Each new row is followed by its nearest point in the smallest flat space through zero that holds the last named rows.
In the rows, 128 means zero.

J383, 4 rows:
[[120 130 106 159 110  65 124 161 114 173 109 153 105 175]
 [ 64 144 139 132 153 135 136 145 139 143  89  89 117 109]
 [160 131 134 118 224 172 127 140 120 113  73  97 121 171]
 [ 51 156 146 169 161 134 180 135 137 160 129 142 118 127]]
New rows:
[106 154 139 135 116  86 164 122 136 131  99  92 117 147] -> [ 96 135 126 138 129 111 130 144 129 148 107 118 117 130]
[112 104 126 172 163 126 100  91 102 114 168 154  82 160] -> [140 131 128 146 143 128 147 125 122 135 143 158 127 153]
[145 108 111 138  84  90  93 123 160 136 155 101 142 117] -> [138 116 116 115  74 100 101 128 128 127 137 126 130 111]
[172 154  95  88  83 110 132  96 165 145 117 151 126 103] -> [149 116 119 116  87 113 109 121 127 120 146 134 134 117]

J737:
[[103  98 151 127 172 107 134 180 165 145  70  97 149 173]
 [ 69 155 115 110 134 148 117 177 139 165  68 122 162 135]
 [111 119 116 138 121 173 108 103 107 126  83 127 116  97]
 [126 108 161 114 143 118 123 135 101  90 125 127 141  98]]
New rows:
[116 133 116 157  96 141 129 111 162 115 107 104  93 138] -> [133 120 110 148 123 147 126 107 141 145 111 122 107 141]
[129  97  95 151 107 145 183  67 129 136 139 147 154 142] -> [147 126 110 147 115 140 129  97 134 136 139 130 103 134]
[109 152 123 168 120 113 121 137 100  80 120 102 139 126] -> [123 125 136 122 130 130 124 130 116 116 124 129 134 113]

J654, 4 rows:
[[170 136 117 209  89 140  76 147 132 108  89 133 139 156]
 [126 182 141 145 126 177 129  89 113  84  59 103 100  84]
 [140 109 111 121 140 139  95 184 146 116  89 113 166 180]
 [142 110 111 141 173 147 130 133 114  95 103 141 172 110]]
New rows:
[125 133  93 147 109 155 144 131 121  80  63 156 118  65] -> [139 148 127 157 142 160 128 104 111  89  85 127 133  92]
[ 63 135 113 178 139 107 124 126 152 127 122 164 106  76] -> [132 134 131 149 125 127 137 103 116 125 139 141 120 101]
[104 146 151 128  87 123 120 120 128 126 139 139 156 123] -> [128 134 132 135 114 123 126 122 129 135 136 129 116 128]
[131 143  59 138 103 143 114  87  90 107 143 176 112  85] -> [140 135 129 168 126 130 138  93 109 117 137 150 123  88]
[141 141 148 119 115 176 108  93 148 164 144 164 161  86] -> [130 131 130 141 129 127 137 109 118 125 137 138 124 106]
[161 119 141 104 103 105 210 153  81 137  94 139 113  92] -> [119 132 132 117 139 129 146 110 120 127 136 131 122 105]

J242:
[[128 133 140 113 102 157 163  96  79 111 105 126 132 188]
 [150 149 142 180  88 105 145 142 141 145  89  82 167 154]
 [160 127  92 106  68  78 144 127 124 156 144  95 193 156]
 [117 108 156 149 143 110 127 116 148 145  79 122 170 186]]
New rows:
[135 152 158 132 180 118 105 134 108 134 149 140 131 114] -> [119 123 133 131 150 132 115 132 140 126 130 139 115 112]
[122 155 137 128 154 122 125 134  89 131 150 158 131 123] -> [123 126 126 117 135 138 127 124 121 121 137 138 115 121]
[133 131 152 119 133 131  61 140 112  80 141 176 118 131] -> [114 120 131 116 153 143 119 123 126 119 136 149 106 116]
[127 109  98 130 103 180 140 122 139 157 113 139 139 122] -> [130 130 126 124 121 130 133 125 121 126 129 127 129 133]
[116 134 134 150 144 109 126 192 118 118 124 132 111 111] -> [128 137 134 151 137 130 119 144 144 127 127 124 113 100]

J893 (4 x 14):
[[ 89 119 106 130  67 116 106 104 107 121 134 182 136 111]
 [185 112 150 105  91 137 106 122 136  91 108 166 163 137]
 [101 125 178 150  90 131  91 119  93 103 126 155 167 151]
 [131  97 155  97 161 136 133 102 115 119  92 151 102 119]]
New rows:
[131 160 150 153  84 173  86 174 125 169  82 125 123 170] -> [130 140 152 149 114 131 113 141 123 119 138 117 158 149]
[141  96 144 115 145 136 162 168 165  90 163  82 128 174] -> [164 141 143 133 155 136 137 152 147 128 130  90 138 146]
[ 97 126 115 136 144 129 170 103  86 156  92  87 118 147] -> [ 92 128 134 135 163 127 140 124 114 145 127 111 102 125]

J638, 4 rows:
[[158  49 184 218 123 187  70 195 117 120 127  75 126 101]
 [ 88 100  87 171 155 142  85 159 182  93  95  78 124 158]
 [ 93  61 115 149 147 151  85 163 141 160  50 175 153 137]
 [ 93  74 194 172 147 159  46 145 132 103 155  85  83 146]]
New rows:
[101 100 134 145  80 190 125 179 114 106 147  81 126 155] -> [135 105 142 167 129 148 104 153 134 110 135  88 121 124]
[123 133 129 106 154 124 131 139 116 145 128 133 138 124] -> [125 129 128 119 128 125 131 123 124 136 123 143 131 128]
[161 152 195 129 188 102 112 142 148  86 103 130 195 133] -> [132 122 131 136 127 133 124 134 128 128 127 123 129 125]
[131 131 116 134 131 195 130 130 124 115 142 176 141 127] -> [132 118 132 129 126 132 128 133 121 139 118 142 136 122]
[141 110 143 122 121 171 168 130 121 161 156 117 135 112] -> [156 126 146 134 115 135 139 134 108 137 138 130 134 108]
[124 131 146 147 137 189 136 144 129 171 159 195 129 165] -> [124 108 153 121 127 134 117 127 110 151 119 161 130 123]

J336 (4 x 14):
[[106 195  79  88 163  88 146 132 155  78 126 144 185 120]
 [121 124  87 130  61 121 114 144 129 122 102 122  97 125]
 [122 140 128  97 126 129 113 107 173  89  94 195 142 124]
 [139 100 121 104 115 151 141 138 163  97 155  88 195 155]]
New rows:
[172  86 166 131 128 136 113  61 123 121 116 125 103 122] -> [141  93 171 137 127 156 115 111 132 142 123 149 111 133]
[136 126 124 105 152 105 127 123 120 181 133 128 161 142] -> [129 135 136 129 154 125 137 127 121 132 142 119 141 128]
[127 123 152  61 154 107 125 136 124 115 125 153 131 120] -> [126 140 137 116 152 126 128 116 142 115 123 155 142 125]
[133 143 164 176 156 133 133 107 116 128 117 125 127 165] -> [133 124 156 138 157 133 131 119 116 145 138 133 123 126]
[124 132 116 118  98 105 164  94 113 105 135 134 136 151] -> [124 135 112 120 119 123 129 133 135 117 126 125 137 129]
[119 161 165 116 121 108 150 126 126 122 140 166 106 125] -> [123 145 135 128 147 119 124 118 126 129 117 157 117 118]

J856:
[[ 66 156  64 121 121  73  91 107 134  75 182 157 116  48]
 [122  95  52 119 156 123  77  82 130  77 176 159  89 117]
 [ 85 105  32 156 141 136 163  56  78  91 131 173 124  86]
 [ 41 125  71  88 168 103 140  86 111  73  76 131 104  89]]
New rows:
[121  86 145 122 132 153 195 103 101 195 192 175 134 153] -> [160 111 118 168 116 160 158 113 103 150 138 145 144 142]
[115 118 195 102 143 132 133 150  90 138 145  84 147 149] -> [136 135 166 116 127 130 133 151 138 145 105 107 133 146]
[104 128 114  68 161 122 154 126 117  89 143 106 126 124] -> [ 98 126 114 102 148 116 121 118 131 105 106 123 113 121]
[151 135 166 115 153 126 145 143 131 135 125 146 130 180] -> [151 120 155 122 133 142 128 141 135 143 113 114 127 158]
[148 130 171 125 111 139  91 147 130 129 110 153 145 125] -> [144 135 153 127 120 127 119 147 140 140 134 119 132 138]
[155 127 171 120 131  99  89 101 115 171  73 176 103 124] -> [134 124 142 119 134 133 127 135 133 133 115 118 125 143]

J448, 4 rows:
[[163 177 147 134 137 137 128  87  88 182 157 113 136 181]
 [121 105 132 165 140 131 154 145 155 135 141  92 138 118]
 [135 112 150 153 166 102 128 126 142 196 129 111  97 110]
 [ 94 154 156 150 156 157 106 161  81 161 156 112 100  71]]
New rows:
[158  95 106  95 153 168 115 174  83 171  89 167  82 117] -> [120 133 136 107 140 115  97 130 110 147 113 156  93  99]
[107  92 109  84 103 147 101 122 121 103 112 162  84  83] -> [106 119 118  94 119 120  99 145 124  97 100 169 104  89]
[111 113 141 109  96  95 128  97  99 118  97  95 128 168] -> [144 131 121 115 119 120 129 110 131 124 121 138 135 154]

J957:
[[118 109 179  94 147  70 145 150 152 120 161 129  99 122]
 [122 124 141 147  93 139  61 142 137  70  81 186  97 111]
 [ 93 127 145  55 136  92 139 112  54 129 135 111 158 102]
 [147  94 162 121 109 101 144  83 103 171 186 164 168  94]]
New rows:
[125  83  92 141 150 126 109  79 131 159 165 120  75 143] -> [142 123 128 143 130 130 141 123 144 146 146 128 132 133]
[156 102 151 109 160  93 136  97 141 128 169  89 163 125] -> [132 116 147 110 142 101 161 119 128 156 168 116 139 125]
[ 97 119 125  73  94 142 104  76 117 112 106 117 123 138] -> [110 134 125 105 120 129 111 122  90 112 107 131 138 115]
[121  86 177  97 110  99 142 130 130 175 129 116 154  86] -> [127 109 160 102 128  93 143 113 112 145 164 138 142 108]
[156 132 106 169 119 181 119 139 158 109 150 128  85 172] -> [149 135 107 178 127 159 122 142 177 126 116 129 107 152]

J665, 4 rows:
[[131 112 150  53  83 132 132 184 117 130  70 114 124 131]
 [146 130 114  84 131 109 141 120  87 159 107 134 108  88]
 [152 117 142  63 124 164 133 119 112 181  62  96 111 127]
 [ 55 123 151 123 121  46 127 140  66 153 118 100 152 147]]
New rows:
[ 89  87 172 151 164 168 104 102 125  83 170 120 148 157] -> [104 128 142 176 138 141 116 116 155 117 147 113 148 168]
[148 132 110  92 141 154  98 109 153 107 115 155 143 103] -> [161 130 117 117 127 155 131 128 144 121 126 142 114 112]
[122 128 121 130 119 133  87  89 142 129 132 141 123 112] -> [136 131 122 139 139 136 128 113 132 131 136 131 125 124]
[143 173 100 126 159 114 167  86 142 107 134  99  90 107] -> [149 136 108 138 150 132 133  98 123 140 143 141 115 104]
[101 100 172 139 104 104 171 108  93 103  85 128 161  98] -> [104 125 137 115 118  97 129 142 103 135 119 120 135 131]

J10, 4 rows:
[[168 169 125 128  83 147  84 148 193 144 174 101 131 124]
 [184 126 155  99 110 165  86 113 148 133 118 118 101 128]
 [154 123 147 140  93 142 108 131 102 106 149 144 146 112]
 [ 72 170 147 129 120  91 108  94 148 126 154 189 120  96]]
New rows:
[ 98 130 122 158 123 159 169  85 164 128 103  83 160 139] -> [119 128 109 130 143 122 145 140 139 139 123 108 129 141]
[ 86  85 156 152  91 117 117 107 116 146 107 153  96 142] -> [113 122 144 122 135 121 127 106 110 120 116 156 119 119]
[145 165  89 150  82 102  97 124 121 116 151 137 107 120] -> [130 150 132 139 100 125 109 134 142 124 160 137 140 114]
[110  87 169 121 135 139 126 163 153 163 153 169 102 108] -> [123 136 138 121 127 125 117 115 135 129 128 142 119 121]

J561 (4 x 14):
[[ 60 160 157  87  93 193 169 111 150 144 123  46  70 178]
 [ 99 175 144 129 113 141 156  95 122 124 137 162 115 145]
 [118 179 138 118  98 200 128  90 127 122 100 118  81 224]
 [105 139 122 130  87 182 150 163 141 120  64  90 116 176]]
New rows:
[144 143 158 102 120 128 134 127 132  97 120 105 155 127] -> [124 127 129 126 125 132 131 132 130 129 124 120 126 130]
[ 83  86 145 114  89 117 195 152 127  61 115 130 131 116] -> [ 84 134 131 134 104 127 175 162 138 126 108 122 142 101]
[131 108 139 165 172 130 168 133 124 181 146 120 134 162] -> [127 125 130 123 131 126 127 125 129 131 135 120 125 125]
[ 97 137 124 117 117 107  95 156  78 111 139 157 127  61] -> [122 124 128 137 135  98 141 136 125 127 141 152 149  89]
[ 82 135 127 121 152 130 159 113 121 120 135 154 138  77] -> [ 97 142 140 129 126 107 161 124 128 130 148 149 137  92]
[126 112 152 120 120 139 142 114 142 127 136  73 119 142] -> [115 121 136 108 126 143 129 126 138 139 134  83 108 136]

J484, 4 rows:
[[ 78  51 107  90 128 164 138 131 175 106 144 100 210 125]
 [113 116 116 119 153 144 168  71 178  98 182  73 176 104]
 [138 157 124  95 140 197 155 120 142 102 137  62 123  85]
 [ 96  89 116 125 161 143 208 111 192 104 140  80 168  98]]
New rows:
[ 70 133 125 132  97 143 106 157 143 148 120 136 142 140] -> [114 102 124 115 116 136 111 151 125 131 115 140 143 138]
[132 123 120 149 154  64 173  61 127 128 140 129  87 116] -> [138 147 134 172 154  75 171  87 145 131 148 131 112 125]
[144 128 125 162 133 148 125 139 139 147 161 110 125 110] -> [133 138 128 128 133 132 134 117 131 124 136 117 125 121]
[123 122 147 112 128 108 127 126 110 127  74 128 149 154] -> [121 114 128 129 122 122 123 147 124 135 112 144 128 137]
[110  80 133 127  62 132 116 128  89 122  95 143 114 140] -> [119 107 127 119 111 130 100 160 113 138 106 153 133 144]
